The groups are shells around one centre, one inside the other: the same stretched ball of 5 dimensions in 7 sizes.
In the rows, 128 means zero.
Known rows, each followed by its group:
[137 132 171 105 150 124 154 125 145  63 125 157 142 130 186 100]
k_773
[107 128 170  90 135  98 151 102 130  82 139 126 125 118 175  86]
k_8
[104 115 178 123  93  94 184  97 135  72 111 118 129 105 137 108]
k_768
[136 142 177 103 143 105 148 127 142  76 135 105 133 117 183  74]
k_8
[164 131 178 126 149 110 174 138 163  93 109 100 149 120 165  85]
k_8
[106 115 174 140  73  66 162  77 126  80 106 114 140  80  86 101]
k_773
[128 114 172 150  85  72 164  88 137  86  95 121 153  84  81 103]
k_938
[137 127 172 105 150 122 167 126 150  75 121 142 140 131 185  99]
k_113
[132 138 176 106 137 107 152 123 141  72 131 116 134 117 178  83]
k_665
[ 84 113 173 115  82  82 169  77 121  70 120 130 124  97 125 108]
k_665
[ 97 110 174 130  80  92 176  84 128  59 106 149 135 100 117 121]
k_113
[133 100 170 133 119 102 199 104 154  98  90 138 150 118 126 120]
k_975
[126 121 179 142  88  76 170  99 139  85 104  92 142  87 105  92]
k_665
[ 99 120 165  96 124 101 148  88 124  69 131 168 132 117 157 105]
k_975
[107 122 167 105 119  90 149  90 127  80 127 140 134 107 144  95]
k_773
[148 138 179 111 147 109 163 135 153  84 125  94 137 120 182  77]
k_8
[152 124 174 105 165 121 185 137 163 101 116 112 141 137 192  91]
k_8
[124 124 165 106 139 117 148 107 136  61 122 181 145 125 164 109]
k_938
[ 97 119 175 113  96  82 165  87 127  80 123 112 126  99 135  95]
k_113
[111 136 175 106 117 108 143 108 127  46 134 145 130 112 169  95]
k_665
[119 114 175 105 132 103 193 111 148 100 117 104 128 124 170  98]
k_975
[107 128 182 134  77  91 163  99 128  47 115 119 131  92 127 103]
k_938
[100 116 165 101 122 108 155  90 127  63 124 180 134 120 156 115]
k_938
[ 89 124 173 108  95  95 155  88 120  54 129 144 124 104 147 104]
k_768
[121 133 177 127  99  88 145 102 130  61 121 120 139  94 130  90]
k_113
[122 128 169 105 135 112 148 109 136  64 126 160 139 121 168 101]
k_768
[105 127 171 112 109 113 146  99 125  36 125 181 136 114 157 115]
k_975
[133 113 165 117 135  96 165 101 145 100 109 143 150 115 134 102]
k_773
[ 99 113 178 125  85  89 184  92 132  71 111 115 127 101 130 109]
k_113
[125 110 164 127 118 103 161  93 139  74 102 180 154 113 122 121]
k_975
[117 115 179 133  93  88 186 101 141  82 105 102 135 100 125 102]
k_768
[133 105 164 134 117  86 170  90 144 101  96 148 157 104 102 111]
k_8
[131 130 179 111 131 110 174 125 148  77 122 106 131 120 177  90]
k_665
[134 132 172  94 157 113 161 125 147  89 132 118 133 129 193  83]
k_938
[125 106 170 131 109  88 185  95 145 100  98 124 146 106 115 109]
k_768
[132 136 178 127 108  82 149 110 137  78 121  93 139  93 133  78]
k_975
[145 109 171 129 134 106 190 115 158 100  96 131 152 121 139 110]
k_665
[120 121 174 103 136 121 180 118 145  70 121 142 131 131 186 107]
k_773
[118 137 170  95 138 111 137 111 131  60 139 150 132 120 182  90]
k_938
[116 124 168 117 111  90 144  92 128  71 121 147 142 101 129  98]
k_113
[130 117 171 132 113 104 166 104 142  67 103 158 151 110 129 114]
k_768
[ 86 118 169  99 105  96 155  83 120  63 130 154 124 110 151 107]
k_773

New rows. What belongs after each?
[128 105 177 141 100  91 203 103 152  97  91 105 143 105 116 112]
k_975
[100 108 175 128  88 101 186  91 133  60 104 148 134 108 129 124]
k_938
[100 110 170 122  97 106 173  89 130  54 108 174 138 112 134 127]
k_938
[146 120 166 117 150 123 161 119 151  72 109 177 155 130 162 112]
k_8
[137 115 169 128 127 108 169 109 148  78 103 156 152 117 137 112]
k_768
[134 120 171 133 115 104 163 108 143  67 104 153 151 109 131 110]
k_768
[123 113 175 149  82  81 172  91 137  75  95 126 149  89  91 110]
k_113
[142 110 173 136 122 104 190 114 156  91  94 129 151 115 131 112]
k_665
[123 122 171 127 106  83 152  95 134  82 113 127 145  96 117  95]
k_768
[ 89 113 171 114  89  87 165  79 122  68 119 144 128 101 128 110]
k_768
[ 92 126 174 114  88  89 148  86 118  51 128 140 127  97 136 101]
k_768
[138 115 176 147 102  94 181 108 149  80  93 122 152 101 113 109]
k_665
[115 121 168  95 139  98 163 102 138  96 129 124 130 120 167  90]
k_975
[127 135 177 105 134 105 159 121 141  75 131 107 130 117 179  83]
k_665
[132 118 175 123 125 112 183 117 150  77 107 132 141 121 156 108]
k_768
[154 121 166 124 148 109 157 117 153  88 106 155 160 120 143 102]
k_975
[127 131 172 112 129 115 150 115 138  54 124 156 140 119 167 102]
k_113
[ 77 115 175 103  89  91 172  82 120  65 128 131 116 106 149 107]
k_975
[ 78 109 172 116  76  81 170  70 118  68 117 141 124  96 118 114]
k_938
[117 127 174  94 143 126 172 122 142  64 130 144 126 135 201 103]
k_975
[130 119 168 126 118  89 154  97 138  86 110 140 150 103 120  99]
k_113
[155 128 169 117 153 104 156 123 153  96 115 125 152 119 157  86]
k_938
[131 127 178 120 124 116 172 123 146  60 115 135 138 120 167 104]
k_773
[132 132 172 129 111  86 140 103 134  72 117 127 148  95 123  88]
k_938
[130 107 172 139 107 106 187 103 148  74  92 156 152 113 121 125]
k_975
[ 90 113 174 116  88  90 175  85 126  68 117 132 125 103 134 111]
k_768
[ 96 122 174 106 103  90 162  92 126  73 128 122 124 105 149  96]
k_768
[113 116 179 154  61  67 167  83 130  72  98 107 144  75  76 103]
k_975
[137 116 175 116 137  97 190 116 155 111 110  93 138 119 155  91]
k_938
[ 96 107 167 123  91  88 166  76 125  70 109 163 139 101 113 119]
k_665
[125 142 176 104 130 100 141 116 134  68 137 113 131 110 172  77]
k_975
[117 138 180 117 107 101 149 112 131  50 129 120 130 104 159  89]
k_773
[121 108 168 119 121  94 178  95 143  98 106 135 143 113 131 108]
k_768
[135 124 178 126 122 115 179 123 149  64 109 131 141 119 161 106]
k_938
[107 121 168  88 141 117 165 106 135  73 132 154 126 132 189 104]
k_938
[125 126 165 108 136 113 141 105 134  60 123 181 146 120 158 107]
k_975
[126 127 171 135  97  76 139  92 130  74 113 128 149  86 103  91]
k_8
[133 130 179 124 114  82 165 111 143  94 118  78 136  98 137  77]
k_975
[103 139 174 100 115 106 134 104 121  41 141 151 126 111 173  93]
k_975
[115 117 169  94 143 114 176 109 143  86 125 142 130 132 182 104]
k_773
[ 84 117 178 124  69  79 168  79 119  61 117 120 124  90 117 106]
k_665
[128 106 169 129 116  94 184  98 147  96  98 137 148 111 121 113]
k_768
[110 134 172 122  97  98 131  96 121  37 125 163 140  98 134 102]
k_8
[121 113 176 142  90  92 178  98 140  69  98 133 145  99 112 114]
k_768
[ 90 126 182 113  85  88 170  95 124  61 128 101 116  98 148  95]
k_975
[136 121 167  94 166 127 169 123 151  85 123 158 140 142 195 104]
k_975
[142 116 171 127 133 114 176 117 153  77 101 153 152 122 147 113]
k_665
[102 109 167 118 102  89 166  81 129  79 112 154 139 105 121 113]
k_113
[148 120 165 130 133  99 151 107 146  85 104 157 161 110 124 103]
k_8
[112 117 170 129  98 101 158  92 130  52 108 172 145 105 123 119]
k_665
[121 116 171 125 113 113 170 105 140  57 107 169 145 117 143 121]
k_773
[137 129 166  96 164 127 151 123 146  71 128 171 144 137 192 101]
k_8
[111 111 164 116 115  98 160  87 132  76 112 170 143 112 130 115]
k_665
[125 127 174 125 114 116 155 112 137  42 114 169 144 114 152 113]
k_8
[119 123 170 126 105  99 149  97 131  56 114 161 145 104 129 109]
k_768
